The rows come from 4 hidden closed curves, with some noise, and rows from the same curve form a group. Each curve winds through 8 dimensions. The rows are also pushed far along 5 directions, which tell nothing about the answers.
In the rows, zero is written as 100.
Known rows, each followed by its group:
112; 84; 71; 128; 142; 123; 92; 106; 98; 137; 100; 102; 116; 73; 101; 79; 81; 101; 116 | (2)
84; 93; 95; 125; 109; 86; 111; 72; 90; 109; 100; 93; 115; 96; 106; 110; 101; 93; 103 | (0)
96; 108; 126; 67; 98; 89; 84; 105; 127; 80; 109; 77; 103; 97; 89; 128; 68; 112; 105 | (3)
62; 106; 82; 134; 109; 95; 116; 82; 83; 111; 102; 92; 115; 107; 117; 102; 107; 92; 103 | (0)
84; 129; 83; 135; 71; 104; 105; 87; 98; 107; 99; 129; 109; 106; 90; 82; 87; 87; 84 | (1)
86; 113; 59; 117; 115; 117; 89; 99; 106; 112; 86; 100; 74; 79; 125; 83; 72; 101; 122 | (2)
66; 121; 94; 140; 91; 118; 138; 79; 88; 104; 121; 113; 127; 126; 99; 98; 98; 81; 88 | (0)
92; 101; 93; 94; 101; 99; 78; 112; 106; 102; 74; 94; 81; 78; 110; 102; 81; 121; 116 | (1)
96; 89; 98; 104; 69; 98; 139; 89; 79; 82; 69; 80; 76; 81; 102; 105; 115; 105; 106 | (2)
62; 155; 97; 120; 109; 107; 65; 88; 139; 116; 117; 133; 130; 132; 101; 100; 64; 103; 93 | (0)
110; 103; 85; 110; 96; 94; 82; 90; 102; 113; 87; 114; 91; 96; 113; 86; 117; 105; 110 | (0)
85; 105; 97; 118; 113; 110; 96; 91; 105; 109; 112; 125; 118; 115; 105; 102; 87; 94; 96 | (0)
85; 100; 115; 85; 118; 90; 111; 107; 99; 102; 114; 64; 113; 121; 91; 117; 82; 105; 100 | (3)
113; 91; 93; 82; 100; 87; 115; 112; 77; 96; 70; 79; 65; 96; 103; 121; 125; 111; 105 | (3)
90; 123; 79; 126; 92; 106; 112; 91; 95; 120; 83; 94; 85; 99; 96; 91; 85; 107; 99 | (3)
119; 97; 105; 76; 98; 86; 88; 113; 91; 100; 69; 102; 60; 83; 105; 112; 139; 115; 105 | (3)
119; 126; 86; 99; 94; 95; 79; 85; 114; 110; 70; 126; 61; 94; 103; 119; 110; 112; 109 | (0)
112; 82; 90; 126; 96; 110; 104; 94; 84; 116; 118; 112; 113; 97; 97; 71; 118; 86; 109 | (1)
105; 90; 115; 83; 95; 92; 106; 107; 94; 97; 100; 86; 87; 114; 101; 89; 122; 103; 101 | (3)
104; 101; 129; 72; 75; 86; 138; 93; 88; 77; 110; 97; 110; 136; 86; 123; 119; 92; 92 | (0)
86; 114; 104; 112; 64; 102; 141; 90; 76; 91; 79; 110; 95; 113; 98; 111; 136; 104; 95 | (2)
45; 121; 102; 100; 110; 92; 100; 97; 112; 88; 86; 78; 95; 106; 117; 126; 69; 114; 96 | (2)
107; 113; 90; 139; 87; 93; 110; 70; 94; 108; 96; 128; 100; 109; 85; 96; 139; 76; 69 | (1)
97; 124; 104; 102; 93; 110; 68; 110; 120; 104; 89; 133; 77; 99; 102; 95; 98; 110; 92 | (3)
99; 90; 100; 104; 134; 101; 97; 96; 91; 124; 107; 101; 107; 88; 108; 102; 104; 102; 117 | (0)
80; 82; 99; 97; 124; 99; 111; 104; 87; 99; 85; 76; 83; 94; 121; 113; 109; 110; 115 | (1)
73; 88; 120; 95; 105; 107; 140; 93; 85; 93; 114; 75; 110; 88; 106; 103; 73; 98; 109 | (3)
105; 75; 139; 78; 79; 74; 122; 99; 82; 77; 108; 81; 103; 111; 88; 109; 126; 96; 84 | (0)
110; 122; 125; 80; 91; 88; 61; 99; 129; 100; 115; 109; 108; 102; 93; 111; 110; 113; 103 | (2)
102; 72; 82; 111; 114; 112; 99; 105; 88; 99; 106; 87; 91; 79; 114; 98; 71; 96; 117 | (1)
92; 91; 103; 83; 129; 98; 108; 101; 100; 96; 121; 77; 111; 104; 113; 116; 87; 96; 111 | (2)
79; 110; 59; 134; 106; 108; 97; 89; 101; 112; 82; 99; 99; 87; 118; 84; 88; 100; 113 | (2)
108; 87; 117; 83; 119; 92; 100; 102; 110; 87; 134; 83; 125; 113; 82; 122; 82; 85; 90 | (1)
70; 102; 95; 98; 97; 107; 120; 91; 96; 83; 96; 94; 97; 94; 125; 111; 83; 101; 120 | (3)
55; 120; 120; 99; 109; 82; 99; 85; 114; 101; 119; 68; 126; 106; 101; 115; 80; 105; 102 | (0)
112; 74; 112; 90; 116; 108; 111; 101; 98; 106; 131; 71; 118; 88; 98; 78; 76; 96; 115 | (3)
113; 78; 98; 110; 97; 95; 131; 86; 74; 106; 92; 86; 103; 88; 91; 106; 129; 95; 114 | (1)
120; 70; 119; 91; 119; 99; 105; 98; 98; 100; 113; 78; 108; 75; 85; 112; 94; 99; 104 | (2)
90; 75; 106; 98; 106; 89; 124; 95; 88; 89; 129; 51; 130; 105; 97; 95; 74; 88; 98 | (3)
93; 83; 123; 75; 97; 88; 124; 97; 87; 93; 94; 72; 103; 90; 108; 101; 125; 110; 118 | (2)
120; 98; 128; 69; 80; 89; 105; 104; 97; 90; 108; 93; 90; 109; 87; 98; 134; 102; 106 | (1)
111; 100; 82; 103; 116; 106; 84; 106; 94; 123; 99; 118; 95; 89; 117; 77; 118; 100; 118 | (3)
89; 79; 83; 99; 122; 112; 135; 100; 74; 99; 107; 52; 84; 77; 128; 106; 85; 100; 129 | (0)
88; 90; 111; 111; 84; 97; 137; 95; 78; 91; 91; 94; 117; 107; 85; 114; 111; 98; 87 | (3)
89; 108; 88; 117; 80; 94; 139; 72; 86; 87; 115; 88; 107; 107; 93; 107; 85; 75; 95 | (1)
89; 105; 74; 117; 131; 110; 93; 109; 96; 132; 99; 85; 98; 104; 111; 82; 75; 109; 112 | (3)
121; 101; 108; 76; 91; 83; 96; 90; 100; 96; 93; 120; 85; 113; 106; 106; 126; 101; 110 | (0)
97; 123; 91; 107; 88; 94; 123; 92; 92; 99; 66; 102; 79; 114; 91; 118; 127; 104; 81 | (2)
79; 106; 92; 113; 115; 107; 112; 102; 99; 112; 98; 89; 121; 99; 95; 96; 81; 102; 103 | (2)
122; 62; 92; 97; 120; 104; 124; 91; 82; 95; 99; 85; 94; 86; 107; 124; 93; 95; 117 | (0)
105; 92; 73; 117; 124; 109; 83; 103; 102; 120; 121; 120; 136; 92; 104; 76; 73; 84; 107 | (1)
127; 114; 117; 114; 79; 93; 63; 96; 125; 107; 108; 137; 111; 114; 62; 100; 106; 97; 65 | (0)
77; 128; 94; 117; 92; 97; 84; 96; 120; 98; 98; 106; 104; 116; 94; 99; 80; 100; 75 | (1)
76; 134; 102; 85; 54; 96; 106; 104; 106; 70; 85; 105; 81; 124; 109; 110; 109; 109; 102 | (2)
67; 99; 66; 126; 123; 114; 108; 101; 97; 105; 96; 85; 106; 101; 121; 89; 63; 96; 100 | (2)
72; 122; 61; 131; 120; 118; 90; 94; 107; 129; 93; 107; 105; 81; 119; 81; 72; 105; 130 | (2)
103; 97; 100; 115; 120; 121; 82; 102; 112; 128; 118; 113; 128; 91; 95; 69; 80; 103; 108 | (3)
88; 72; 106; 107; 89; 93; 120; 100; 81; 78; 90; 101; 108; 102; 103; 105; 114; 90; 83 | (1)
133; 71; 125; 80; 86; 83; 83; 103; 107; 86; 113; 105; 112; 87; 83; 88; 116; 90; 89 | (1)
140; 85; 112; 115; 106; 101; 72; 98; 118; 107; 124; 114; 116; 99; 62; 98; 103; 85; 68 | (1)

New rows. What belongs after each?
102; 68; 118; 89; 112; 93; 105; 108; 91; 85; 107; 82; 111; 106; 110; 112; 114; 102; 90 | (2)
92; 129; 65; 119; 108; 118; 86; 87; 111; 123; 87; 123; 73; 93; 130; 83; 66; 108; 121 | (0)
121; 121; 104; 114; 88; 99; 79; 82; 118; 120; 81; 145; 100; 101; 86; 99; 131; 109; 98 | (0)
102; 138; 102; 107; 72; 96; 105; 79; 106; 102; 112; 124; 93; 122; 91; 98; 116; 88; 91 | (0)
135; 78; 109; 73; 98; 93; 106; 98; 94; 92; 103; 88; 86; 89; 98; 103; 127; 98; 119 | (3)
127; 131; 67; 114; 96; 117; 76; 96; 117; 123; 85; 137; 82; 105; 100; 92; 93; 108; 110 | (0)
64; 111; 107; 103; 100; 109; 125; 100; 96; 100; 104; 77; 95; 117; 107; 94; 71; 107; 100 | (3)
101; 99; 116; 113; 92; 107; 124; 79; 96; 102; 115; 116; 111; 105; 88; 99; 93; 89; 89 | (0)
63; 113; 88; 128; 94; 111; 125; 96; 83; 108; 90; 109; 109; 108; 109; 90; 95; 101; 96 | (3)
69; 124; 107; 94; 88; 87; 138; 84; 90; 81; 104; 86; 103; 130; 106; 128; 112; 91; 94 | (2)
102; 102; 78; 118; 123; 118; 100; 105; 92; 120; 109; 114; 102; 107; 116; 80; 100; 92; 96 | (2)
89; 108; 96; 102; 103; 117; 101; 111; 97; 108; 84; 102; 82; 83; 111; 89; 78; 116; 107 | (3)
65; 140; 84; 117; 90; 99; 99; 103; 100; 104; 84; 116; 100; 119; 99; 117; 89; 104; 87 | (3)
118; 90; 78; 106; 125; 107; 60; 104; 111; 127; 96; 109; 86; 58; 117; 70; 83; 106; 123 | (1)
92; 103; 114; 98; 79; 79; 131; 85; 80; 86; 102; 96; 107; 127; 91; 114; 142; 86; 87 | (3)
109; 99; 123; 82; 110; 104; 90; 106; 119; 110; 133; 82; 119; 98; 88; 80; 71; 103; 109 | (3)
91; 81; 91; 99; 79; 91; 137; 111; 58; 82; 58; 84; 61; 106; 115; 108; 137; 108; 90 | (3)
86; 86; 112; 62; 138; 90; 76; 122; 105; 105; 95; 67; 91; 83; 129; 109; 101; 127; 133 | (0)
92; 118; 107; 68; 87; 86; 80; 113; 125; 80; 89; 87; 96; 116; 101; 109; 101; 114; 106 | (2)
99; 110; 69; 126; 114; 119; 61; 104; 115; 124; 106; 117; 99; 86; 121; 68; 79; 104; 110 | (2)
66; 110; 97; 142; 88; 110; 107; 83; 99; 96; 123; 124; 125; 113; 101; 88; 81; 77; 75 | (3)
86; 87; 112; 88; 120; 82; 106; 104; 95; 100; 116; 65; 126; 114; 94; 111; 93; 100; 100 | (3)
99; 133; 99; 93; 93; 107; 60; 112; 122; 99; 93; 140; 78; 113; 106; 106; 112; 107; 94 | (2)
100; 83; 95; 126; 87; 106; 125; 84; 89; 88; 120; 94; 134; 100; 86; 102; 79; 80; 88 | (3)
97; 66; 123; 102; 103; 94; 106; 108; 93; 82; 127; 82; 138; 97; 79; 110; 76; 87; 74 | (3)
75; 109; 89; 105; 91; 107; 128; 98; 84; 96; 59; 77; 68; 82; 120; 115; 90; 124; 114 | (2)
118; 113; 132; 88; 83; 89; 86; 97; 115; 107; 117; 117; 125; 108; 74; 87; 136; 99; 91 | (2)
72; 92; 94; 122; 85; 103; 113; 96; 88; 84; 98; 106; 114; 108; 110; 96; 96; 92; 86 | (3)
121; 101; 132; 61; 98; 82; 85; 110; 106; 101; 76; 95; 72; 87; 89; 122; 132; 127; 108 | (0)
95; 98; 124; 86; 89; 103; 93; 115; 103; 87; 90; 111; 82; 100; 100; 100; 115; 109; 84 | (2)
85; 93; 89; 77; 108; 94; 103; 107; 95; 85; 102; 75; 86; 91; 133; 102; 85; 102; 125 | (3)
77; 128; 82; 104; 84; 87; 100; 96; 97; 98; 59; 100; 79; 90; 113; 117; 108; 117; 107 | (3)
107; 100; 143; 48; 82; 80; 109; 118; 100; 79; 110; 84; 100; 127; 88; 108; 129; 106; 96 | (3)
105; 83; 104; 87; 120; 107; 88; 123; 97; 109; 112; 89; 105; 99; 106; 91; 81; 108; 106 | (0)
122; 80; 120; 91; 102; 113; 109; 109; 94; 96; 114; 111; 112; 106; 90; 100; 129; 96; 99 | (0)
118; 112; 80; 86; 86; 88; 74; 112; 104; 98; 69; 104; 65; 97; 111; 98; 122; 114; 108 | (3)
104; 130; 99; 115; 79; 105; 101; 82; 111; 104; 128; 114; 119; 114; 83; 100; 94; 85; 96 | (2)
103; 107; 113; 107; 116; 105; 97; 94; 107; 128; 144; 114; 146; 114; 85; 74; 84; 88; 98 | (0)
97; 98; 81; 123; 104; 110; 119; 96; 85; 118; 82; 84; 84; 87; 101; 93; 83; 107; 106 | (3)
114; 84; 109; 93; 118; 96; 70; 109; 106; 120; 77; 107; 87; 75; 103; 97; 107; 123; 110 | (0)
117; 85; 89; 109; 117; 106; 107; 86; 98; 116; 113; 86; 110; 85; 101; 93; 68; 96; 118 | (0)
79; 98; 108; 108; 82; 103; 148; 80; 79; 92; 115; 82; 117; 99; 102; 101; 98; 90; 111 | (2)
110; 66; 124; 103; 109; 81; 103; 84; 93; 98; 118; 84; 130; 93; 87; 110; 117; 90; 96 | (0)
115; 74; 127; 72; 92; 83; 101; 109; 93; 85; 109; 84; 99; 112; 99; 92; 133; 99; 96 | (3)
114; 114; 98; 121; 80; 82; 87; 80; 104; 104; 100; 145; 119; 134; 79; 107; 126; 84; 74 | (0)
82; 116; 122; 96; 86; 97; 108; 102; 110; 82; 104; 99; 107; 117; 77; 120; 90; 97; 76 | (2)
117; 79; 115; 106; 100; 113; 82; 106; 103; 111; 111; 114; 114; 73; 95; 79; 108; 104; 112 | (2)
107; 105; 71; 122; 98; 122; 120; 87; 86; 112; 89; 129; 93; 108; 118; 87; 116; 94; 114 | (0)
118; 70; 103; 78; 122; 106; 125; 107; 78; 100; 110; 85; 99; 97; 111; 106; 98; 98; 122 | (0)
106; 95; 110; 128; 96; 100; 118; 76; 93; 103; 123; 101; 124; 98; 77; 109; 102; 81; 79 | (2)
127; 100; 121; 115; 91; 97; 68; 96; 118; 114; 110; 135; 122; 102; 63; 93; 126; 95; 75 | (3)
107; 77; 85; 99; 87; 115; 138; 100; 73; 84; 82; 92; 75; 92; 118; 101; 108; 100; 118 | (3)
112; 119; 96; 105; 110; 110; 55; 114; 121; 122; 80; 123; 64; 92; 95; 99; 110; 119; 99 | (1)
116; 110; 116; 97; 96; 81; 87; 88; 109; 117; 108; 107; 117; 106; 77; 99; 105; 101; 95 | (0)
